All groups share one centre, and each spreads out both ways along 13 directions, with some noise.
In the rows, 128 means zero.
Some rows, each with its group after it:
[ 98 136 168 126 142  90 158 132 123 202 129 123 111 116 114 155  96  83
 115 154 100] -> (3)
[ 88  98 111 154 146  80 113 111 129 156  95 115 124 146 157 155  99  99
 151 150 148] -> (1)
[ 81 133 132 104  86 197 148 135 103 146 142 130 173 146 142 150 110 118
 118 135  93] -> (2)
[147  91 126 150 167 112 127 103 131 124  64 158 126 145 137 162 133 160
 184 154 140] -> (0)
[105 120 112 146 119 147 154  96  91 110 106 162 147 146 177 138 144  92
 151 156 102] -> (2)
[146 117 145 123 111  96 100 106 171 141 157 123  97  78 122 116 117 140
 133 138 160] -> (2)
[ 72 112 150 133  99 126 172 114  97 111 132 156 137 146 113 117 141 121
 157 150 167] -> (1)
[111 104 159 144 125  99 111 117 140 151  99 171 111  86 147 121 125 134
 128 160 126] -> (4)
[ 23 126 134 173  73 126 133 104 120 153 103 155 177  98 188 133 144 102
 123 152 114] -> (4)
[132 106 103 170 189 121 133 154 106 127  90 168  96 148 116 153 141 122
 136 117  70] -> (0)
[123 124 110 197 116 150 121  64 141 120 151 148 107 106 151 158 165  97
 119 169 107] -> (3)
[ 63 109 117 177 162 105 150 105 114 173 163 139  90 109  93 179 140 130
 155 160 136] -> (4)
[ 92  85  98 210 103 135 150 102 125 149 143 147 114 139 118 195 132 118
 175 159  92] -> (1)
[ 79  92 140  92  56 162 131  45 144 119  70  97 123  49 178 119  85  79
 135 141  95] -> (3)
[ 85 113 106 125  48 204 147 130 113  84 116 127 161 132 105 118 107 151
 130 106 114] -> (3)
[120 145 143 114 133 116 145 123 121 124  75 136 165 172 129 129 105 126
 135 146 185] -> (4)
[ 96  96 142 142 106 122 152  83  86 161  90 120 134 137 152 137 110  92
 153 183 128] -> (0)
[ 97  93 118 178 103 135 144 129 122  91 118 162 116 141 108 127 150 130
 153 127 125] -> (3)
[ 99 189 102 142 131 120 155  92 117 134 187 123 177 143 145 147 166 125
 138 151 194] -> (4)
[108 111  82 153  73 150 163 107 119  89 121 148 136 157 128 151  77  90
 163 138 121] -> (1)
[146 130 120 123 137 149 137  97 121 159 126  93 152 132 103 165 126 182
 159 156 159] -> (2)
[134 123 129 100  68 133 115 115 138 119 143 134 138 134 194 113  79  53
 121 138 101] -> (3)
[129 125 134 137 122 169 139 137  79 118 120 206 113 108 137  88 147 117
 101 158  75] -> (1)
[ 70 152  99 118 163 120 127 113 110 159 159 133 128 101 146 149 123 124
 124 142 140] -> (4)
[150 104 128 105 141 110 121  96 136 164 113 131  92  52 148 138 106 125
 155 143  72] -> (1)
[109 139 112 137 122 111 126 109 147 146 118 140 117  69 151 132 113 101
 119 123  79] -> (4)
[123 119 128 150 101 106 136 116 113 131 122 193 127 112 187 110 132  73
 132 158  84] -> (4)
[154 156 126 125 154  89 144  97 114 144 140 124 101 102 133 111 123  82
 115 154 127] -> (3)
[ 64 136 136 135  46 138 164  82 142  91  91 136 201 131 210 127 140  77
 156 127 128] -> (3)
[ 71 118 118 178 157 133 109 114 111 124 100 170 118 113 151 126 167 132
 106 147 119] -> (0)
[ 53 140 144 114 145 122 184  91 105 156 145 145 123 104 141 160 136  84
 146 151 107] -> (4)
[161 132  95 153 131 147 152 120 101 110 125 168 151 170 134 147 135 134
 164 152 130] -> (4)
[134 114 106 154 132 128 179 115 102 127 124 170 104 118  81 151 119 146
 181 147 106] -> (2)
[ 87 105  84 128  86 207 119  92 134  62 147 116 118 101 133 126 137 136
 130 109 123] -> (3)
[ 69  58 131 148 139 159  97  62 113 110  69 127  65  94 156 119 113  85
 111 167 118] -> (0)
[ 94 138 116 189 119 105 187  57 128 148 124 133 109  71 131 169 146  75
 155 157  85] -> (4)
[130  86 136 133 104 131 100  86 133 136 120  96 120 124 169 137 126 115
 152 155 126] -> (1)
[ 83 169 115 117 140 135 132 141 142 146 123 131 155  92 126 143 124 157
 110 105 128] -> (4)
[183 102 132 184  83 106 159 119 162 117 132 148 104 110  80 150 138 144
 176 131 103] -> (2)
[101  66 159 110 178 144 111 109 108  97 136 158  54 156 132 122 138 101
 133 160 154] -> (2)
[106 155 114 185  99 134 173 114 110 115 109 163 152 136 126 128 140  89
 116 144 110] -> (1)
[ 87  60 127 128 151 153  92 103  96 157  73 149  82 112 135 137  89 130
 119 178 110] -> (0)
[122 127 149 118 146 111 135 136 126 150 101 180 131 132 134 142 108 136
 140 154 134] -> (2)
[ 87 136 129 131 110 120 159 123 105 155 108 166 127 121 146 133  75  66
 112 161  96] -> (3)
[111  62 132  95 145 101 100 189  89 182 114 127 103 124  83 118  83 199
 163 127 127] -> (2)
[ 60 130 119 139 164 167 129 117  71 134 116 153 132 125 135 122 161 143
 107 155 130] -> (0)
[ 63 122  97 101 114 150  97 127 137 119 147 162 121  72 130 116  97 163
 123 123 149] -> (3)
[135 162 107 102 143 133 118 122 149 144 110 161 169 104 164 158 115 162
 139 130 123] -> (0)
[157 107  88 106  88 162 132  72 120  99 128 121 110 111 160 127  75  77
 149 153  95] -> (0)
[137 137 143 107 133 119 122  86 141 123 127 165 127 115 186 124 121  95
 131 173 147] -> (2)
[117  94  80  92 131 120 101 147 147 131 135 119 135 116 152 168  89 159
 194  87 103] -> (2)
[103  89 162 120 104 120 113 124 113 156 139 133 123 140 119 119 108 149
 139 173 183] -> (1)
[ 98 146 177 153  99 110 200  93 122 129 143 112  58  51  44  80 122  64
  77 144 115] -> (2)
[155 157 118  75 139 149 128 120 150 129 155 139 126  99 138 143 102 130
 125 123 112] -> (1)
[ 74 134 136 132  98 132 133 122 138 134  76 124 170 126 146 130 109 120
 121 120 135] -> (4)
[ 93 124 101 122 119 113 128  87 130  97 100 137 129  96 189 115 127  87
 144 124 119] -> (1)
[106 119 134 144 184 108 116 107 123 156 138 133 116 127 141 159 161 138
 138 156 156] -> (1)
[127 148 126 114 175 113 108 104 127 154 138 142 116 107 171 135 133 109
 115 157 132] -> (1)
[ 90  64 136 145 103 122 128 149  45 181 120 131 171 167 142 127 150 174
 180 170 128] -> (2)
[162  84 129 135 130 130 132 101  81 145 106 143 138 169 156 146 132 130
 181 185 127] -> (2)
[202  80 195 124 115 141 186 182 152 112 128 161 121 195  69 181 152 156
 199 102  71] -> (0)
[102 139  95 195 152 123 110 108 116 140 135 207 138 118 136 147 160 173
 132 182 163] -> (3)
[100 150 119  88 138 124 133 129  82 165 135 172 163 115 174 119 123 133
 133 164 133] -> (0)
[139 120 100 139 138 162 114  81 172 102  60 104 105  82 109 154 102 150
 135 111 118] -> (0)
[ 96 131 149 138  83 117 143 151 143 172 106 176 175 115 124 148 111 164
 144 142 123] -> (3)
[125  97 154 160  92 136 146 121 140 138 158 129  97 133  94 141 120 100
 129 151 116] -> (0)
[ 85 101 135 132 109 153 150  82 152 113  78 106 141  91 148 168 136 125
 170 105  86] -> (4)
[110 149 114 121 181 101 149 114 106 121 144 146 124 145 161 144 138  85
 144 133 132] -> (3)
[113 127 116 101 135 124 125 160  85 166 128 178 166 134 144 128 114 176
 151 151 129] -> (0)
[ 67 135 124 152  93 148 162 137  88 146 119 192 132  82 104 112 124 133
 115 148  88] -> (1)
[ 95  96 168 107 165 126 187 109  75 133 136 170  75 135 100 135 128  92
 155 172 125] -> (2)
[ 82  57 140 121 140 136 101 121  92 179  67 142 112 139 154 154  76 124
 152 176 109] -> (0)
[126 100 113 128 138 111 119 100 119 123 125 135 108 132 169 134 119  94
 156 148 122] -> (4)
[ 70 176 145  93 129 140 202 116  96 120 109 145 157 111 125 112 129 107
 124 125 130] -> (1)
[ 52  88 146 103 110 100 134 111 128 126 112 129 105 108 174 122  92  62
 145 128 114] -> (3)

New rows, each followed by its group:
[ 77 150 110 124 132 106 180 122 114 134 116 163 138 121 120 145  89  97
 141 134 128] -> (1)
[135 135 132 124 130 134 128 134 134 177 123 141 154 126 132 170 112 152
 134 146 113] -> (3)
[ 88 136  76 180  84 148 125  78 112 101 121 113 148 101 170 109 147  90
 113 133 115] -> (2)
[129 125  67 145 161 124 105  98 151  85 131 131 119 147 167 168 125 110
 159 115 139] -> (1)
[138 127 118 179 141 117 100  38 146 146 117 104  91  57 159 133 149 103
 112 174 134] -> (3)
[ 93 133 138  95 142 186 102 114 158 107 130 128 157 163 179 172 136 126
 122 119 140] -> (2)
[ 94 123 120 131  48 151 136  86 101  95 160 145 143 101 165  75 147  97
 123 159 144] -> (0)
[144 174 116 102 160 147 113 155 122 125 181 229 116 125 157 118 115 108
  82 153 109] -> (1)
[ 86  90 127 150 118  88 149 164 114 122 132 128 139 178 114 140 140 137
 183 107 141] -> (0)
[115 146 145 111 133  77 129  84 132 142 106  90 142  89 175 106 149 102
 137 133 152] -> (2)
[ 58 101 127 102  79 153 127 122  89 136 179 118 132 133 141 111 104 107
 129 154 150] -> (0)
[ 49 107 106 135 110 142 139  90  85 142  86  96 148 115 128 127 105 127
 142 149 150] -> (1)
[168  68 124 136 114  96  98 107 150  86 121 136 116 139 199 127 158 115
 192 119 109] -> (2)
[ 97 137 116 159 125 104 180 106 121 120 127 143 110  98 132 138 139  72
 144 120  78] -> (4)
[157  78 150 124 111 145 152 150 134 112 148 121  58 135  53 137  94 107
 141 116  82] -> (0)
[148 145 117 140 137 144 155  88 123 143  69 149 168 105 139 163 139 173
 167 151 121] -> (3)
[130 189 100 127  87 113 148  59 118 163 100 134 195  73 185 120 108 119
 133 180 145] -> (0)
[144  96 149 144 120 100 140 123 162 105 125 146  97 131 109 143 131 123
 167 125 130] -> (0)
[132 118  90 158 110 139 137  85 133  88  93 121 131 122 142 135 130 118
 157 120 122] -> (0)
[102 140 123  95  96 155 104  99 131 144 100 168 205 124 237 141 122 134
 134 161 132] -> (4)
[ 96 100  65 170 131  82 134  71 147 144 104 110 109  97 139 182  85 108
 192 135 126] -> (1)
[111 110 150  74 138 174 163  92 122 126 115 115 124 109 123 160 117 123
 165 131  94] -> (4)
[ 57 124 129 126 112  78 147 124 119 102 145 165 107 112 153  93 125  66
 139 120 144] -> (3)
[ 46 104  72 188 117 125 101 128 103 120  70 145 140 117 186 120 139 103
 117 112  80] -> (0)
[ 70 108 203 141 125 149 127 143  92 157 116 149 155 182 146 124 172 126
  99 181 160] -> (2)
[ 42 125  83 151 133 178 118 107  65 134 114 152 175 157 176 136 146 136
 124 161 145] -> (2)
[117 153 138 111 159 128 155 107 132 132 174 173 116  98 146 150 160 117
 140 147 115] -> (1)
[140 104 121 142 125 101 121 150 135 130  96 175 114 120 119 125 104 143
 145 128 109] -> (2)
[ 80 144 123 140 152  98 139 105 116 172  78 123 154 106 145 148 115 129
 134 145 142] -> (0)
[ 94 105 168 100  88  85  97 172 127 160 178 172 135 129 149 102 110 142
 131 152 167] -> (3)
[ 23 175 123 130 134 102 171 129 122 141  85 107 218 152 157 156 146 127
 148 100 162] -> (3)
[168  86 121 148 111  80 108 124 130 154 158 139  81 167 148 143  60  49
 140 180 124] -> (4)
[143 104 127 144 133 137 156  75 109 169 172 140  91 122 109 183 101 104
 160 199 111] -> (4)
[ 92 201 123 109 146 134 202 101  91 137 103 192 164  86 165 126 138  88
 121 143  81] -> (4)
[ 92 143 103 138 156  88 110 121  74 201 112 190 165 117 187 129 116 134
 130 198 140] -> (0)
[120  99 115  76 133 150 119 127 104 105 123 167 116 133 178 120  99 101
 149 133  94] -> (2)
[115  76 110 150  78 149 113  29 150 107  93  82 104 113 147 148  79  89
 161 171 159] -> (0)
[116 106 125  84 122 147 161 129  92  75 181 145 126 175 160 127 138  84
 175 112 122] -> (0)
[155 121 130 170 145 132 141 136 149 119 173 164 109 148  84 175 163 161
 155 138 136] -> (1)
[ 73 117 164 176 117  86 142 110 165 103 158 139 103 131 143 135 174  74
 135 121 145] -> (0)
[101 136 149  78 121 124 129  93  87 168  97 117 176 120 170 111 107 132
 140 175 169] -> (3)
[122  60 134 110  79 156 100 139 138 101 172 186  79 108 136 116 105 122
 150 141 105] -> (3)
[149 105 114  95 130 126 166 113  98 124 126 136 113 107 116 141 103 131
 191 130  86] -> (2)
[ 51 139  95 181  86 146 228 103  78 135  88 119 165 153  46 161  93 127
 160 146 148] -> (1)
[ 96 173 109 168 157 112 152 158 124 147 135 163 181 150 150 163 176 136
 133 107 104] -> (0)
[ 98 104 170 122 121 126 115 135  84 163  85 146 132 141 155  94 117 108
 100 172 127] -> (1)
[119 157 131 131 139 116 157 136 127 167 125 113 144 119 101 153 113 128
 121 124 112] -> (3)
[132  88 135 103 115 130 118  96 112 138 108 124  86 101 139 106  84  93
 131 164 110] -> (3)
[110  96  79 141 156  98 131 114 139 128 131 152 102 144 132 185  81 113
 187 135 127] -> (1)
[ 80 133 130 137 121 132 130 134 131 112  88 145 173 130 145 130 148 161
 138 109 147] -> (4)
[145 171 113 106  92 104 156  87 164 124 145 173 163  72 174 144 122 121
 170 135 115] -> (2)
[141 125 163 105 122 173 176  82  90 158 158 156 120 122 111 149 122 126
 146 202 132] -> (4)
[ 66  76 142 144 104 128  76 110 148 178 120 121 155 153 165 177  97 154
 147 176 183] -> (4)
[ 94 118 105 103 164 135 114 102 109 125 133 158 121 105 152 134 124 151
 149 148 154] -> (3)
[105 120 123  88 173 150 146 101 126 115 142 134 119 100 128 154 160 176
 178 125 142] -> (3)
[ 67 145 133  93 118 152 148 101  81 141 143 109 148  94 146 107 134 119
 120 144 140] -> (2)
[ 54 110 159  94 107 157 185  96  47 141 153 108 116 124 146 107 134  57
 130 162 100] -> (2)
[ 98  72 171 100 157  89 145 142  89 157  90 146 128 167 138 137 121 135
 186 152 144] -> (3)
[ 94 137  77 113 214 139 137 150  69 124 109 154 171 189 160 169 147 166
 177 115 134] -> (0)
[140 142 107 122 189 136 174 113 104 131  83 158  96  95  83 150 112 138
 142 130  84] -> (4)
[ 94  87 164 108 104 162 172  75  91  84 137 120 108 101 104  98 182 145
 176 144 158] -> (3)
[  4  79 102 165  88 127 132  90  96  80  46  95 147  76 133  81 163 165
 162  95 160] -> (1)
[154 102  82 156 110 153 136  56 111 101 109 114 105 106 121 137 116 123
 168 158 120] -> (1)
[151 141 135 152 111 112 154  76 181 101 136 135 128 110 150 158 151  93
 157 130 125] -> (2)
[ 83 115  95 128 129 140  89 158 105 110 164 134 159 173 156 117 145 155
 133 118 175] -> (4)
[113 141 136 112  89 129 131 100 103 154 138 134 168  95 173 103 133 121
 124 165 142] -> (2)
[112 108 116 157 154 181 126 106 115 103 141 155  96 139 125 147 156 130
 119 150 118] -> (0)
[ 71 106 130 116 134 144 145 113  89 134  82  90 147 156 112 132 109 139
 150 138 171] -> (1)
[ 58 143  94 169 121 139 123  86 153 116 143 121 105  67 127 135 137 111
 103 118 128] -> (3)
[ 91  89 105 140  72 157 110 136 122 117 114 225 137 126 162 135  84 134
 142 163 110] -> (3)
[137  65 176 147 133 115 106 107 126 173 125 139 120 145 158 159 151 143
 165 185 134] -> (3)
